The groups are shells around one centre, one inside the other: the same stretched ball of 6 dimensions in 10 sizes.
In the rows, 128 means zero.
Some rows, each with its group after it:
[115 127 121 151 132 118 136 100 121 118 127 126 133 119 129 114 162 171
 116 139]  Zoto
[131 129 141 150 143 142 153  97 111 126 187 135 150 144 130  82 139 189
 115 167]  mem
[149 135 140 121 159 140 147 123 116 135 153 135 154 163 154 109 117 127
 139 157]  kifu
[134 114 118 167 163 133 135 110 115 101 101 132 155 134 131 123 167 121
 126 124]  zolu
[149 136 131 120 151 135 121 129 117 123 116 129 145 163 155 137 109 101
 157 146]  zolu
[166 123 153 128 179 141 136 163 148 127 141 150 158 169 141 110 114  92
 142 144]  nol
[ 55 125 118 133  68 118 161  21  80 121 158 126 132  36 128  81 173 241
  82 116]  Gilod
[168 135 174 107 163 152 148 155 144 148 209 155 156 179 145  80  82 135
 139 177]  Sof
[126 138 118 132 127 130 122  93  97 117 118 118 136 142 149 135 126 142
 146 147]  Sof
[140 119 131 142 147 106  93 174 179 110  77 139 117 132 119 147 139 100
 140 116]  timu
[ 98 133 131 128  96 117 130  88 122 127 154 129 120  96 127 103 138 200
 113 141]  timu
[154 129 170  90 148 131 128 177 172 145 157 159 139 145 141 105  86 103
 141 140]  Zoto
[110 137 132 121 108 120 133  96 118 131 152 129 126 113 137 108 129 182
 122 146]  timu
[124 115 146 145 140 129 139 124 144 119 151 149 143 111 118  91 147 158
 109 130]  nol
[145 115 126 162 172 125 128 142 142 108  97 137 147 144 128 127 162 108
 129 125]  sab
[ 97 126 127 125 108 127 148  71  99 123 140 132 143  87 139 101 147 173
 111 123]  zolu
[141 136 145 124 138 124 126 141 146 135 158 136 128 152 134 110 115 154
 134 161]  gul
[118 111 132 139 132  91 101 171 194 113  69 146 110  91 109 137 162 116
 117  94]  Zoto
[103 111 145 125 108 105 111 143 178 116 110 153 116  68 108 112 144 145
 109  95]  gul
[124 132 137 116 126 105 123 143 159 135 123 136 118 120 133 121 133 146
 125 134]  Zoto
[133 116 138 139 146 131 123 132 139 110 113 144 145 121 129 119 137 113
 130 117]  nol
[150 115 127 166 162 111  84 179 179  97  69 136 120 149 111 153 147  95
 145 121]  Gilod
[ 59 126 109 134  61 105 120  47 101 108 109 120 111  41 122 119 164 209
 104 104]  mem
[156 133 157 101 145 132 110 169 160 133 137 148 134 156 143 125  84  96
 155 143]  sab
[128 124 121 136 138  99 102 154 163 115  70 130 115 123 128 151 149 110
 136 115]  Sof
[ 39 116 111 144  51  86 130  51 127 111 113 128 100   4 101 100 198 244
  71  89]  Gilod
[116 130 140 113 107 112 108 132 152 125 124 138 114 107 128 124 117 148
 132 128]  kifu
[165 130 142 117 168 128 111 173 154 125 103 140 140 171 148 142 105  71
 160 138]  kifu
[125 128 135 144 134 138 141  95 110 120 163 133 146 132 132  97 136 173
 121 152]  nol
[149 121 161 118 148 119 111 188 191 130 134 157 126 137 121 113 111 112
 134 131]  timu
[149 114 135 165 162 131 107 151 152 100 111 141 140 149 116 126 141 115
 137 133]  gul
[ 97 123 119 163 109 122 129  74 110 107 139 125 128  97 116 105 165 203
 108 135]  sab
[100  98 135 164 119  88  95 164 208  99  78 153 103  59  81 120 184 150
  96  82]  Gilod
[ 78 118 129 138  87 117 136  71 119 113 140 137 127  54 116  94 161 202
  95 110]  kifu
[151 127 124 142 167 139 128 122 109 112 103 128 156 163 151 137 131  93
 150 138]  zolu
[165 140 164 102 169 153 167 136 121 155 205 147 166 181 160  81  92 134
 137 178]  Sof
[ 98 103 130 172 116 102 111 128 172  99 107 145 115  70  88 108 183 178
  94 101]  gul
[122 112 125 168 134 112  96 140 161  96  91 136 119 113 104 133 159 139
 125 116]  sab
[113 122 113 147 135 138 143  68  80 106 110 125 158 112 146 121 155 137
 127 121]  Sof
[111 113 130 150 122 124 113 111 134 100 108 139 134  95 116 119 149 143
 122 110]  timu
[ 59 122 125 118  60  99 126  70 128 120 121 134 109  28 118 105 159 207
  94  96]  mem
[110 124 131 126 112 126 119 100 120 113 120 135 133 100 133 120 130 145
 129 119]  zolu
[131 125 153 117 139 146 153 109 118 131 173 148 158 125 142  86 117 145
 122 141]  gul
[ 91 115 121 127  97  99 103 117 150 106  67 136 113  60 120 140 155 132
 119  83]  mem
[135 106 111 175 161 117  96 143 147  84  44 132 136 124 117 156 171  84
 138  97]  Sof
[ 73 114 115 150  84 104 114  78 128  99  96 131 115  47 109 120 175 186
 101  94]  kifu
[140 107 123 171 164 114 102 159 164  94  68 139 133 129 112 142 166  97
 131 108]  sab
[113 127 166  96  97 113 118 150 180 140 168 157 112  89 117  92 104 170
 115 129]  Gilod
[163 113 136 152 189 144 132 147 131 107 104 144 167 162 139 126 138  72
 143 126]  Zoto
[107 120 112 152 127 139 140  58  75 100 111 124 157 104 141 119 158 147
 124 119]  mem
[132 124 113 166 152 120 121 116 123 106  98 122 135 142 129 135 163 138
 131 137]  Gilod
[120 133 150 116 118 123 140 120 141 140 176 142 129 119 131  90 121 182
 116 151]  timu
[115 138 146 104 110 117 139 117 138 144 165 138 124 113 138  98 119 177
 119 146]  sab
[119 103 124 177 150 109 117 140 165  97  86 142 130  99 101 120 187 137
 106 102]  Zoto
[137 119 126 160 157 138 129 113 116 105 119 133 152 142 131 119 148 128
 132 136]  nol
[100 105 121 171 123 113 116 108 143  93  95 138 129  78 102 117 182 159
 104  99]  nol
[152 134 165 113 154 151 157 130 128 145 208 150 158 162 145  76  98 154
 129 172]  gul
[149 126 129 131 162 118 114 159 151 119  85 135 136 151 141 145 133  85
 147 126]  zolu
[112  99 141 150 131 104 109 159 190 103  89 158 123  72  97 115 167 125
 104  84]  mem
[124 110 143 139 140 112 118 156 175 114 105 152 129  99 113 115 151 122
 115 105]  kifu

New rows. What belongs after each?
[145 117 146 144 161 153 142 116 115 113 153 146 166 144 136  98 126 123
 131 139]  Sof
[104 126 144 121 111 130 150  89 119 130 172 143 141  93 131  83 135 186
 106 134]  kifu
[148 120 141 130 156 138 116 144 137 112 111 144 149 143 138 128 116  88
 147 124]  gul
[125 129 137 123 139 139 157  93 102 130 155 137 157 125 148  97 133 149
 122 140]  timu
[116 127 147 126 121 144 152  85 106 127 183 142 152 112 135  81 124 179
 115 145]  sab
[152 118 151 127 167 135 137 156 151 125 133 152 154 143 137 108 125  99
 132 129]  timu
[159 121 150 129 160 106  92 210 207 122  97 150 115 151 117 139 120  89
 144 127]  Zoto
[150 113 149 147 166 126 125 167 171 117 128 152 142 140 118 109 140 116
 124 130]  timu
[104 118 103 167 127 118 123  81 104  96  85 120 136 101 127 133 178 152
 119 114]  sab
[129 140 142 121 130 145 154  86  94 137 190 131 151 146 150  90 113 179
 128 170]  sab
[163 128 155 123 152 123  91 192 184 123 124 147 121 165 125 133  95  99
 156 145]  Sof
[189 138 168  96 189 135 138 201 172 155 161 152 149 203 156 112  84  81
 155 169]  Gilod
[ 89 126 117 143 100 138 143  39  70 107 141 123 147  86 137 103 150 188
 115 127]  mem
[151 123 132 154 172 131 135 138 135 118 127 135 149 161 133 117 146 124
 132 147]  gul
[100 104 131 164 114 103 102 134 174  96  96 146 113  70  91 117 173 161
 103  96]  zolu
[ 98 108 120 150 115 101 106 123 156  98  67 138 119  68 110 135 173 133
 112  84]  timu
[138 122 163  96 133 105 110 195 205 139 121 160 116 113 124 117 109 106
 129 115]  mem
[156 143 153  98 153 158 154 111  95 144 185 138 166 174 169  99  82 124
 151 171]  Sof
[ 76 132 135 115  76 123 153  53 100 133 179 133 129  64 131  79 141 228
  96 134]  Zoto
[188 132 150 122 198 144 129 180 146 132 129 143 159 206 156 129  99  63
 163 159]  zolu
[142 123 149 128 141 111 103 179 187 124 121 148 117 135 117 124 122 124
 134 133]  timu
[157 119 142 130 174 133 128 159 147 119 107 146 154 152 142 126 127  77
 143 125]  timu
[ 86 111 114 176 104 112 117  80 125  93 108 129 122  69 101 112 185 194
  99 109]  timu
[116 116 141 144 115 120 100 132 158 106 125 144 120 100 108 116 132 153
 124 120]  Zoto
[ 61 113 115 148  69  93 107  81 142 100  92 132 101  28 100 119 180 201
  93  87]  zolu
[167 132 140 117 171 135 117 162 139 125 108 137 148 178 154 141 102  70
 163 143]  timu
[189 134 147 114 203 161 149 150 108 133 139 140 181 210 174 123  93  54
 167 161]  Gilod
[117 113 109 173 134 116  95 115 131  85  66 126 127 111 115 149 166 125
 133 108]  Zoto
[127 107 117 191 162 141 135  93 106  88 113 133 160 126 117 111 180 143
 116 125]  Gilod
[146 137 149 114 144 124 130 149 150 140 155 139 131 155 140 111 110 140
 137 158]  zolu
[ 75 109 111 176  99 118 130  55 106  91 114 129 132  55 105 104 193 204
  92 104]  zolu
[138 119 143 152 160 147 156 106 114 119 168 143 163 140 132  86 143 154
 116 148]  sab
[134 111 118 174 159 121 110 134 141  93  79 133 139 130 117 137 167 112
 130 116]  zolu
[100 122 127 146 105  99 111 122 158 115 115 133 107  88 108 119 159 182
 109 121]  sab
[181 118 157 137 199 143 133 186 164 125 136 155 161 184 137 112 117  74
 144 145]  gul
[101 119 121 164 121 132 141  69 100 105 142 129 144  98 121  98 167 190
 106 131]  kifu
[137 126 153 112 143 126 139 146 153 137 150 149 140 128 137 101 120 132
 124 136]  nol
[105 121 122 151 120 136 139  69  93 106 136 129 147 102 131 105 154 171
 116 129]  kifu
[113 112 109 169 132 100  92 133 154  90  51 128 115 100 110 153 176 122
 127  98]  gul
[149 131 129 140 162 136 131 125 117 120 126 130 150 164 146 125 129 118
 144 150]  kifu
[ 79 106 130 150  92  97 114 111 164 105 104 145 110  42  95 108 178 183
  90  88]  timu
[144 110 136 148 167 112 115 175 179 112  84 148 134 129 119 131 155  93
 127 110]  sab
[ 98 125 124 115 101  96 109 123 151 121  81 133 110  78 130 139 146 137
 123 100]  Sof
[126 131 119 141 133 139 127  85  90 109 121 122 147 137 146 128 132 139
 142 141]  gul
[120 137 137 117 119 137 145  87 100 132 167 131 144 127 147 100 117 170
 128 153]  kifu
[159 137 144 123 158 138 129 142 131 132 153 135 144 178 147 117 103 123
 150 166]  timu
[105 128 126 131 108 107 118 113 140 121 115 130 116  97 125 123 147 165
 119 124]  nol
[130 127 159 109 120 113 110 166 183 134 147 152 115 116 119 108 108 145
 127 133]  zolu
[144 120 138 154 156 121 115 155 161 114 121 141 131 144 118 120 142 131
 130 138]  zolu
[ 82 117 133 150  89 117 130  80 130 111 153 139 121  63 105  89 161 217
  93 121]  timu
[119 108 130 163 137 103 106 152 179 103  91 144 118  98 100 124 170 140
 111 106]  zolu
[ 61 126 113 142  60  92 109  70 129 110 114 122  95  45 107 118 170 227
  98 111]  mem
[117 115 152 142 131 132 149 113 141 124 175 152 145 101 115  75 146 181
  99 134]  gul
[ 96 115 125 166 106 108 111 105 147 102 121 134 114  82  99 110 169 194
 104 119]  sab
[158 126 140 134 175 132 138 152 142 127 128 141 152 165 143 118 131 104
 138 145]  timu
[191 125 133 147 209 147 118 171 132 111  95 135 165 212 153 148 115  43
 171 149]  mem
